The same things were measured in two ways. Each way mixes the same 8 hidden numbers, adds some noise and spreads widely along 4 directions of its own, which tell nothing about the thing.
(in the rows, 128 means zero)
Some things both ways: the first way, then the second way.
130; 107; 97; 123; 135; 143; 110; 168; 128; 147; 111; 118; 130; 127; 131; 162; 93
143; 137; 133; 116; 121; 140; 150; 114; 143; 122; 94; 140; 120

117; 147; 126; 147; 133; 107; 128; 122; 116; 139; 119; 149; 128; 132; 92; 136; 137
149; 122; 127; 126; 155; 125; 131; 142; 142; 130; 149; 95; 105

128; 138; 138; 104; 151; 125; 117; 136; 135; 134; 112; 105; 147; 133; 138; 135; 126
138; 116; 160; 138; 130; 119; 154; 113; 151; 110; 110; 131; 120

145; 120; 119; 137; 129; 124; 109; 149; 136; 127; 115; 120; 126; 130; 135; 140; 118
121; 113; 141; 135; 97; 161; 129; 112; 158; 128; 122; 130; 139

126; 99; 92; 116; 130; 137; 121; 159; 119; 130; 115; 122; 118; 117; 133; 143; 92
141; 121; 136; 120; 119; 156; 138; 115; 115; 129; 110; 143; 120

99; 138; 129; 141; 122; 126; 141; 135; 112; 136; 125; 150; 126; 135; 96; 119; 125
144; 164; 112; 124; 163; 105; 157; 124; 115; 101; 131; 91; 103

146; 109; 120; 109; 156; 111; 128; 118; 145; 137; 132; 108; 135; 112; 147; 146; 134
131; 109; 143; 123; 134; 92; 113; 133; 138; 147; 108; 141; 99

156; 143; 159; 160; 119; 118; 146; 113; 135; 128; 146; 141; 128; 126; 125; 139; 149
119; 158; 92; 104; 144; 94; 116; 137; 132; 139; 127; 95; 103

141; 132; 116; 157; 124; 117; 118; 138; 133; 130; 126; 143; 116; 125; 112; 127; 134
131; 113; 143; 147; 98; 156; 127; 132; 130; 143; 127; 135; 137

137; 168; 156; 167; 132; 172; 140; 142; 104; 146; 133; 144; 155; 145; 123; 148; 118
134; 140; 95; 122; 169; 146; 169; 154; 150; 150; 149; 120; 107

131; 138; 127; 134; 131; 137; 119; 150; 131; 130; 117; 124; 128; 133; 130; 142; 113
152; 140; 119; 115; 115; 181; 154; 136; 131; 143; 122; 131; 134

144; 139; 120; 143; 155; 130; 131; 139; 128; 130; 122; 126; 143; 127; 120; 142; 128
149; 139; 145; 142; 103; 135; 147; 126; 116; 150; 108; 150; 149

129; 110; 124; 125; 115; 102; 130; 124; 126; 106; 120; 124; 122; 132; 123; 127; 132
127; 111; 137; 134; 118; 149; 116; 131; 124; 119; 143; 99; 125

116; 136; 128; 124; 134; 138; 121; 131; 111; 146; 125; 139; 118; 116; 134; 113; 113
127; 128; 125; 121; 123; 149; 137; 106; 125; 128; 113; 148; 130

109; 133; 112; 150; 112; 147; 149; 104; 130; 128; 159; 146; 107; 122; 127; 132; 128
130; 124; 130; 125; 128; 136; 131; 138; 106; 154; 154; 126; 105

115; 112; 157; 63; 134; 110; 131; 111; 106; 130; 112; 102; 156; 133; 142; 130; 129
145; 100; 121; 116; 169; 147; 129; 165; 108; 125; 127; 114; 90

160; 107; 106; 131; 96; 118; 114; 150; 132; 95; 117; 124; 107; 125; 128; 138; 115
130; 109; 156; 125; 115; 133; 130; 126; 102; 112; 125; 115; 117

131; 111; 114; 104; 152; 111; 123; 140; 141; 134; 117; 110; 135; 120; 129; 138; 126
147; 136; 137; 132; 112; 130; 135; 121; 127; 129; 90; 140; 126

173; 136; 138; 128; 127; 121; 112; 146; 118; 115; 108; 125; 136; 126; 129; 134; 127
139; 105; 151; 132; 110; 153; 134; 139; 101; 140; 107; 152; 141

112; 147; 163; 116; 116; 128; 138; 77; 132; 135; 151; 129; 130; 133; 139; 117; 158
117; 126; 101; 118; 157; 131; 115; 137; 151; 133; 144; 96; 96

Other things, the second way, with their names:
(72): 150; 135; 116; 109; 141; 131; 135; 143; 114; 147; 100; 144; 101
(518): 114; 136; 130; 153; 124; 128; 143; 109; 109; 112; 119; 132; 141
(113): 150; 115; 116; 104; 128; 169; 135; 158; 124; 156; 117; 138; 121
(778): 151; 138; 131; 132; 144; 129; 153; 140; 122; 139; 146; 115; 103
(887): 131; 111; 121; 125; 163; 135; 135; 144; 174; 134; 148; 103; 77
(869): 117; 102; 142; 155; 166; 134; 158; 116; 173; 106; 152; 108; 104
(836): 128; 91; 139; 118; 163; 119; 110; 123; 136; 108; 124; 112; 79
(177): 158; 118; 137; 123; 143; 145; 152; 151; 135; 146; 129; 129; 113
(1123): 136; 140; 102; 105; 145; 143; 131; 121; 151; 144; 145; 113; 105
(806): 134; 125; 118; 112; 160; 134; 145; 137; 134; 109; 115; 105; 106
(1141): 143; 172; 123; 140; 106; 126; 159; 122; 154; 104; 111; 89; 135
(459): 98; 124; 114; 145; 145; 133; 139; 116; 156; 110; 144; 103; 124
(1176): 128; 146; 102; 124; 132; 135; 132; 131; 152; 142; 135; 109; 141
(566): 108; 132; 115; 129; 159; 93; 129; 127; 134; 120; 143; 95; 107
(253): 104; 116; 110; 117; 123; 155; 112; 130; 140; 126; 131; 112; 97
(1238): 130; 144; 135; 134; 120; 112; 135; 119; 112; 119; 121; 114; 133
(1235): 123; 116; 119; 116; 122; 155; 124; 137; 128; 145; 122; 135; 128
(599): 134; 124; 155; 142; 118; 138; 152; 104; 129; 105; 125; 123; 129
(1006): 147; 137; 97; 106; 144; 176; 149; 148; 127; 150; 133; 125; 114
(1326): 128; 131; 149; 138; 128; 110; 117; 67; 151; 114; 134; 117; 123
(1229): 118; 134; 147; 138; 112; 108; 116; 71; 119; 94; 103; 126; 135
(953): 142; 125; 119; 124; 165; 120; 136; 154; 134; 135; 145; 101; 71
(1241): 135; 119; 120; 116; 131; 162; 137; 151; 113; 143; 141; 118; 128
(309): 105; 136; 112; 114; 109; 138; 98; 89; 160; 136; 140; 111; 131
(1140): 150; 128; 120; 123; 140; 154; 154; 154; 116; 134; 125; 124; 120
(1034): 150; 164; 118; 124; 125; 122; 152; 123; 132; 126; 102; 121; 129
(1100): 130; 136; 96; 109; 147; 148; 126; 155; 142; 121; 145; 75; 96
(670): 133; 138; 105; 104; 148; 136; 135; 141; 116; 130; 127; 114; 93
(15): 139; 125; 118; 116; 130; 147; 130; 148; 99; 148; 113; 138; 114
(870): 127; 146; 119; 114; 109; 124; 116; 98; 135; 123; 105; 123; 117
(1136): 148; 128; 154; 141; 117; 151; 165; 141; 113; 92; 115; 98; 113
(1249): 138; 130; 136; 137; 98; 164; 159; 147; 136; 144; 131; 128; 136
(596): 134; 153; 101; 104; 133; 125; 113; 119; 145; 131; 117; 101; 116
(1045): 155; 95; 129; 116; 161; 158; 136; 150; 157; 167; 152; 136; 93
(527): 126; 148; 94; 110; 156; 136; 139; 139; 134; 123; 137; 95; 118
(224): 151; 157; 98; 103; 134; 140; 128; 140; 113; 157; 128; 120; 107
(1127): 139; 114; 150; 168; 156; 119; 161; 147; 128; 101; 135; 102; 96
(5): 112; 167; 120; 146; 105; 108; 131; 107; 110; 112; 108; 114; 137
(87): 140; 151; 116; 113; 147; 105; 147; 140; 125; 113; 113; 99; 111
(206): 145; 147; 95; 96; 128; 161; 115; 136; 136; 145; 134; 101; 121
(638): 139; 112; 124; 128; 138; 179; 137; 136; 137; 126; 141; 108; 106
(558): 132; 130; 152; 153; 111; 127; 135; 112; 129; 114; 116; 118; 129
(403): 144; 100; 135; 116; 144; 140; 129; 145; 143; 148; 119; 138; 78
(209): 142; 94; 144; 132; 140; 154; 126; 146; 124; 136; 137; 124; 105
(809): 142; 138; 145; 134; 127; 132; 147; 90; 161; 109; 121; 111; 110
(1321): 147; 136; 128; 121; 132; 140; 145; 132; 146; 128; 141; 103; 122
(30): 127; 152; 133; 136; 104; 94; 131; 121; 111; 143; 97; 148; 130
(604): 120; 93; 164; 159; 127; 126; 136; 131; 134; 117; 146; 108; 118
(150): 124; 134; 109; 123; 111; 138; 122; 155; 110; 156; 106; 142; 132
(591): 131; 118; 121; 117; 163; 126; 123; 104; 158; 125; 129; 124; 64
(572): 123; 103; 149; 128; 135; 108; 123; 120; 153; 122; 140; 106; 123
(1046): 171; 101; 145; 123; 153; 177; 160; 150; 137; 137; 144; 121; 90
(765): 142; 151; 103; 113; 157; 131; 162; 147; 120; 129; 133; 111; 95
(86): 141; 158; 122; 127; 108; 133; 142; 132; 96; 123; 106; 117; 145
(915): 136; 149; 99; 100; 153; 107; 127; 134; 126; 146; 111; 131; 91
(942): 134; 133; 136; 148; 122; 157; 163; 118; 159; 127; 130; 126; 123
(570): 137; 163; 90; 115; 160; 114; 142; 163; 104; 132; 124; 101; 95
(814): 133; 83; 160; 148; 140; 151; 136; 136; 133; 130; 157; 117; 96
(500): 147; 138; 119; 142; 141; 142; 154; 147; 133; 136; 133; 118; 130
(34): 120; 91; 143; 129; 124; 134; 103; 148; 121; 149; 150; 112; 105
(1144): 121; 118; 145; 133; 106; 138; 131; 116; 124; 123; 118; 132; 125
(1018): 104; 123; 140; 158; 124; 127; 127; 76; 140; 99; 117; 135; 134
(1288): 123; 127; 130; 110; 128; 138; 133; 110; 147; 119; 147; 98; 130
(1154): 154; 158; 99; 121; 131; 168; 158; 140; 125; 129; 89; 138; 120
(913): 124; 143; 124; 138; 153; 111; 139; 87; 149; 113; 127; 117; 113
(38): 122; 128; 137; 151; 150; 92; 141; 122; 124; 111; 128; 113; 93
(774): 118; 101; 136; 145; 146; 155; 154; 152; 138; 136; 156; 119; 95
(943): 145; 125; 122; 131; 155; 132; 149; 148; 146; 138; 136; 119; 103
(717): 118; 116; 130; 142; 110; 165; 134; 110; 152; 145; 122; 150; 157
(293): 158; 136; 98; 109; 164; 143; 142; 152; 148; 147; 103; 134; 87
(676): 122; 134; 135; 147; 129; 128; 158; 115; 133; 119; 120; 131; 121
(329): 148; 133; 108; 130; 164; 136; 146; 153; 142; 141; 132; 116; 90
(825): 102; 139; 87; 110; 149; 137; 121; 114; 140; 110; 135; 102; 131
(820): 118; 115; 116; 126; 119; 151; 112; 149; 115; 138; 123; 121; 139
(234): 137; 106; 142; 130; 124; 139; 133; 133; 142; 140; 131; 131; 108
(118): 140; 118; 99; 110; 150; 152; 111; 154; 136; 159; 140; 114; 111
(892): 126; 148; 135; 127; 126; 118; 149; 90; 129; 113; 126; 122; 122
(120): 126; 121; 123; 130; 120; 148; 115; 124; 136; 135; 113; 132; 123
(458): 120; 101; 132; 122; 158; 117; 119; 137; 126; 117; 148; 100; 80
(210): 135; 154; 134; 127; 120; 112; 155; 108; 126; 116; 106; 135; 122
(335): 135; 158; 114; 111; 117; 150; 151; 110; 142; 105; 117; 102; 117
(1215): 138; 186; 80; 109; 146; 103; 125; 136; 122; 126; 115; 89; 118
(873): 117; 127; 144; 148; 139; 102; 131; 98; 117; 95; 125; 113; 114
(1189): 133; 164; 103; 108; 158; 89; 121; 116; 132; 121; 129; 90; 102
(1061): 98; 94; 150; 155; 124; 132; 124; 103; 146; 114; 135; 133; 127
(275): 149; 133; 115; 127; 145; 141; 142; 136; 170; 146; 131; 114; 133
(1336): 121; 127; 96; 129; 181; 126; 142; 133; 170; 129; 123; 121; 96
(1311): 124; 114; 153; 156; 120; 146; 147; 110; 131; 119; 141; 131; 123
(1237): 114; 116; 127; 119; 128; 136; 118; 118; 127; 117; 129; 115; 105
(616): 148; 119; 126; 124; 161; 127; 145; 172; 128; 125; 131; 92; 97
(719): 120; 128; 129; 133; 108; 148; 133; 108; 145; 129; 96; 148; 141
(521): 132; 137; 98; 102; 122; 161; 129; 149; 109; 140; 125; 115; 157
(389): 156; 119; 124; 105; 151; 127; 131; 172; 113; 139; 132; 101; 100
(585): 126; 143; 133; 147; 110; 146; 167; 119; 165; 119; 111; 126; 163
(187): 133; 130; 126; 144; 138; 122; 111; 115; 124; 134; 117; 127; 121
(919): 127; 155; 137; 145; 106; 113; 141; 100; 125; 92; 92; 115; 147
(552): 128; 116; 159; 139; 109; 139; 141; 108; 97; 129; 137; 139; 117
(117): 140; 178; 108; 129; 113; 134; 165; 134; 139; 132; 111; 118; 132
(856): 139; 141; 117; 112; 139; 117; 127; 117; 116; 131; 100; 139; 120
(379): 113; 92; 153; 129; 135; 104; 109; 138; 104; 109; 138; 100; 112
(184): 132; 152; 120; 124; 113; 152; 134; 107; 132; 133; 157; 101; 125
(936): 161; 126; 135; 130; 171; 118; 167; 161; 128; 139; 132; 119; 77
(949): 125; 139; 122; 122; 95; 137; 108; 125; 112; 134; 118; 115; 112
(952): 162; 161; 80; 108; 137; 178; 155; 168; 136; 158; 102; 132; 106
(171): 120; 145; 137; 151; 116; 108; 142; 112; 118; 114; 112; 127; 127
(1148): 121; 110; 165; 153; 146; 96; 140; 103; 102; 102; 135; 127; 103
(560): 107; 123; 120; 134; 110; 150; 116; 107; 155; 142; 123; 137; 122
(101): 118; 121; 93; 117; 136; 168; 126; 153; 148; 154; 135; 128; 109
(199): 126; 109; 133; 137; 137; 153; 127; 107; 176; 133; 148; 114; 126
(201): 167; 115; 142; 132; 167; 137; 175; 162; 123; 142; 136; 129; 95
(842): 142; 149; 103; 113; 147; 139; 134; 133; 108; 138; 132; 116; 100
(362): 137; 114; 154; 164; 105; 153; 138; 156; 125; 131; 136; 103; 112
(1270): 148; 125; 120; 130; 139; 142; 139; 160; 129; 153; 137; 117; 128
(635): 159; 128; 136; 125; 145; 124; 142; 144; 117; 128; 130; 106; 116
(390): 132; 118; 156; 164; 114; 152; 165; 138; 113; 120; 145; 113; 141
(547): 133; 136; 126; 116; 138; 108; 139; 119; 146; 135; 131; 121; 98
(1021): 157; 131; 130; 131; 112; 157; 130; 134; 120; 142; 99; 144; 141
(397): 116; 92; 142; 141; 104; 168; 122; 144; 126; 137; 121; 135; 138
(429): 138; 105; 126; 98; 164; 127; 128; 126; 150; 133; 139; 116; 85
(172): 135; 130; 126; 106; 106; 154; 127; 123; 127; 147; 115; 136; 120
(1297): 105; 127; 126; 130; 116; 128; 120; 98; 160; 124; 133; 117; 128
(957): 165; 140; 114; 95; 136; 166; 144; 135; 151; 155; 126; 124; 102
(868): 137; 118; 158; 137; 141; 102; 148; 118; 126; 103; 118; 120; 103
(1261): 133; 110; 144; 142; 146; 144; 165; 130; 126; 126; 141; 134; 88
(1257): 150; 167; 99; 96; 146; 128; 159; 144; 157; 136; 110; 107; 95

Some of these things the first way, each followed by its name:
184; 136; 116; 179; 99; 144; 123; 175; 121; 78; 112; 137; 134; 147; 107; 140; 121 : (390)
148; 139; 146; 134; 140; 148; 109; 138; 140; 115; 119; 104; 161; 153; 151; 123; 137 : (585)
120; 99; 124; 93; 162; 121; 140; 131; 112; 140; 120; 108; 147; 117; 147; 141; 109 : (856)
117; 134; 133; 131; 134; 120; 150; 100; 127; 127; 143; 136; 128; 124; 123; 125; 142 : (1189)
82; 117; 113; 112; 129; 134; 132; 129; 117; 146; 122; 127; 133; 140; 116; 144; 111 : (599)
111; 123; 118; 134; 143; 117; 147; 124; 130; 141; 137; 136; 116; 113; 123; 133; 121 : (224)
134; 129; 117; 134; 129; 104; 116; 117; 149; 112; 131; 129; 96; 110; 137; 96; 140 : (206)
140; 144; 151; 131; 121; 96; 119; 121; 125; 137; 116; 137; 132; 133; 105; 139; 146 : (389)
139; 90; 99; 138; 139; 135; 129; 142; 136; 110; 131; 111; 126; 123; 155; 138; 108 : (1297)
138; 120; 126; 147; 115; 139; 122; 135; 118; 116; 128; 132; 129; 134; 135; 120; 123 : (527)
120; 136; 115; 157; 123; 127; 152; 129; 137; 101; 140; 137; 107; 124; 121; 127; 121 : (184)
127; 123; 118; 117; 123; 138; 147; 126; 108; 105; 130; 129; 128; 122; 127; 121; 118 : (1148)
104; 101; 108; 118; 132; 145; 141; 137; 96; 135; 125; 131; 140; 131; 123; 139; 103 : (1018)
125; 123; 104; 149; 100; 146; 111; 115; 135; 112; 139; 131; 107; 136; 140; 131; 124 : (1288)
77; 142; 120; 115; 136; 144; 130; 77; 146; 141; 161; 128; 103; 115; 154; 93; 139 : (1123)
121; 151; 137; 112; 140; 125; 148; 133; 120; 149; 127; 136; 122; 107; 116; 145; 113 : (591)
129; 115; 124; 141; 151; 103; 142; 126; 127; 126; 130; 127; 115; 109; 142; 127; 116 : (309)
122; 122; 127; 132; 116; 117; 120; 138; 127; 133; 118; 134; 131; 140; 107; 127; 135 : (919)
136; 136; 155; 103; 121; 111; 122; 108; 138; 115; 122; 110; 148; 145; 127; 128; 157 : (616)
119; 133; 115; 121; 135; 155; 143; 116; 118; 116; 140; 126; 135; 127; 135; 125; 123 : (913)
135; 119; 112; 120; 143; 108; 123; 131; 131; 108; 114; 116; 133; 128; 125; 126; 132 : (635)
114; 117; 110; 99; 122; 154; 120; 101; 144; 140; 151; 117; 122; 120; 148; 126; 133 : (72)
142; 124; 143; 135; 123; 142; 126; 127; 129; 134; 138; 125; 132; 128; 149; 128; 127 : (101)
115; 116; 132; 117; 142; 151; 144; 144; 120; 132; 127; 113; 153; 139; 141; 143; 108 : (676)
141; 114; 146; 137; 131; 141; 136; 145; 106; 114; 120; 119; 155; 143; 144; 127; 116 : (459)
133; 156; 135; 121; 144; 145; 129; 138; 125; 127; 119; 120; 147; 135; 123; 136; 126 : (201)
126; 112; 137; 120; 134; 116; 125; 138; 125; 137; 116; 118; 144; 137; 129; 140; 124 : (87)
162; 120; 131; 135; 124; 128; 124; 142; 124; 98; 118; 117; 131; 128; 146; 126; 120 : (1241)
142; 136; 113; 124; 123; 132; 117; 138; 138; 146; 127; 132; 116; 114; 121; 154; 121 : (403)
135; 106; 116; 119; 137; 115; 127; 135; 124; 130; 121; 122; 130; 120; 129; 136; 122 : (120)
130; 130; 119; 129; 140; 138; 123; 128; 136; 124; 129; 120; 135; 130; 135; 123; 132 : (943)
79; 123; 138; 101; 139; 138; 128; 140; 110; 179; 118; 129; 149; 140; 112; 143; 113 : (1154)
129; 146; 115; 125; 129; 142; 110; 112; 144; 126; 133; 123; 124; 129; 132; 122; 141 : (177)
137; 127; 156; 106; 114; 122; 113; 104; 132; 125; 128; 114; 139; 138; 147; 121; 148 : (397)
123; 83; 85; 115; 129; 136; 125; 157; 122; 125; 115; 112; 137; 133; 124; 166; 98 : (868)
124; 140; 86; 136; 107; 151; 118; 136; 150; 117; 134; 132; 106; 130; 110; 145; 124 : (809)
119; 129; 138; 102; 136; 120; 147; 122; 119; 115; 121; 113; 142; 134; 129; 144; 122 : (814)
161; 127; 129; 131; 135; 143; 125; 159; 163; 119; 128; 99; 137; 131; 150; 157; 118 : (1257)
122; 164; 119; 125; 121; 131; 112; 144; 126; 136; 109; 139; 117; 129; 98; 139; 120 : (1046)
137; 137; 130; 125; 141; 119; 122; 129; 142; 130; 125; 121; 123; 120; 134; 127; 130 : (234)
129; 139; 143; 133; 139; 124; 139; 101; 151; 141; 153; 132; 124; 118; 136; 113; 155 : (30)
152; 121; 110; 125; 149; 137; 129; 134; 129; 96; 120; 104; 143; 129; 150; 142; 119 : (199)
124; 131; 137; 117; 131; 140; 114; 122; 128; 150; 128; 121; 137; 130; 139; 133; 128 : (719)
120; 124; 137; 120; 120; 124; 131; 125; 131; 136; 130; 124; 127; 130; 131; 139; 124 : (1144)
128; 139; 102; 149; 97; 181; 112; 129; 116; 116; 134; 139; 129; 147; 123; 129; 123 : (869)
185; 98; 138; 141; 139; 119; 128; 156; 131; 116; 121; 111; 146; 122; 151; 143; 122 : (150)
119; 159; 154; 145; 118; 108; 118; 123; 171; 126; 132; 128; 122; 145; 110; 106; 166 : (1141)
133; 116; 134; 130; 92; 122; 126; 118; 142; 109; 135; 125; 120; 140; 128; 132; 140 : (1100)
81; 153; 153; 124; 113; 119; 145; 95; 98; 157; 135; 162; 128; 135; 88; 115; 145 : (873)
120; 127; 106; 139; 117; 149; 134; 137; 123; 115; 132; 133; 123; 133; 121; 130; 116 : (1311)
121; 165; 120; 137; 141; 118; 145; 110; 123; 122; 134; 147; 113; 114; 105; 121; 137 : (1326)
132; 131; 130; 139; 116; 138; 125; 125; 107; 133; 128; 142; 129; 130; 122; 127; 126 : (1061)
134; 124; 139; 115; 161; 125; 140; 156; 138; 128; 118; 106; 141; 121; 147; 131; 109 : (210)
151; 119; 91; 155; 102; 172; 116; 157; 121; 116; 130; 134; 121; 131; 130; 153; 101 : (1006)
141; 103; 100; 143; 154; 135; 141; 164; 134; 129; 125; 116; 131; 118; 139; 165; 94 : (547)
143; 147; 120; 137; 135; 133; 135; 125; 153; 92; 139; 122; 113; 118; 137; 100; 140 : (778)
127; 101; 147; 109; 139; 125; 125; 119; 110; 111; 126; 111; 134; 123; 176; 81; 121 : (825)
113; 132; 112; 125; 109; 127; 116; 114; 117; 140; 127; 144; 117; 130; 106; 137; 131 : (209)
115; 97; 137; 114; 127; 135; 153; 122; 125; 127; 141; 115; 148; 137; 142; 134; 126 : (570)
139; 111; 111; 144; 97; 106; 130; 127; 156; 118; 144; 139; 87; 111; 121; 122; 136 : (949)
135; 151; 144; 129; 120; 112; 131; 119; 138; 118; 126; 132; 129; 134; 108; 122; 152 : (558)
128; 130; 157; 111; 148; 117; 165; 130; 121; 122; 128; 118; 153; 129; 126; 133; 132 : (38)
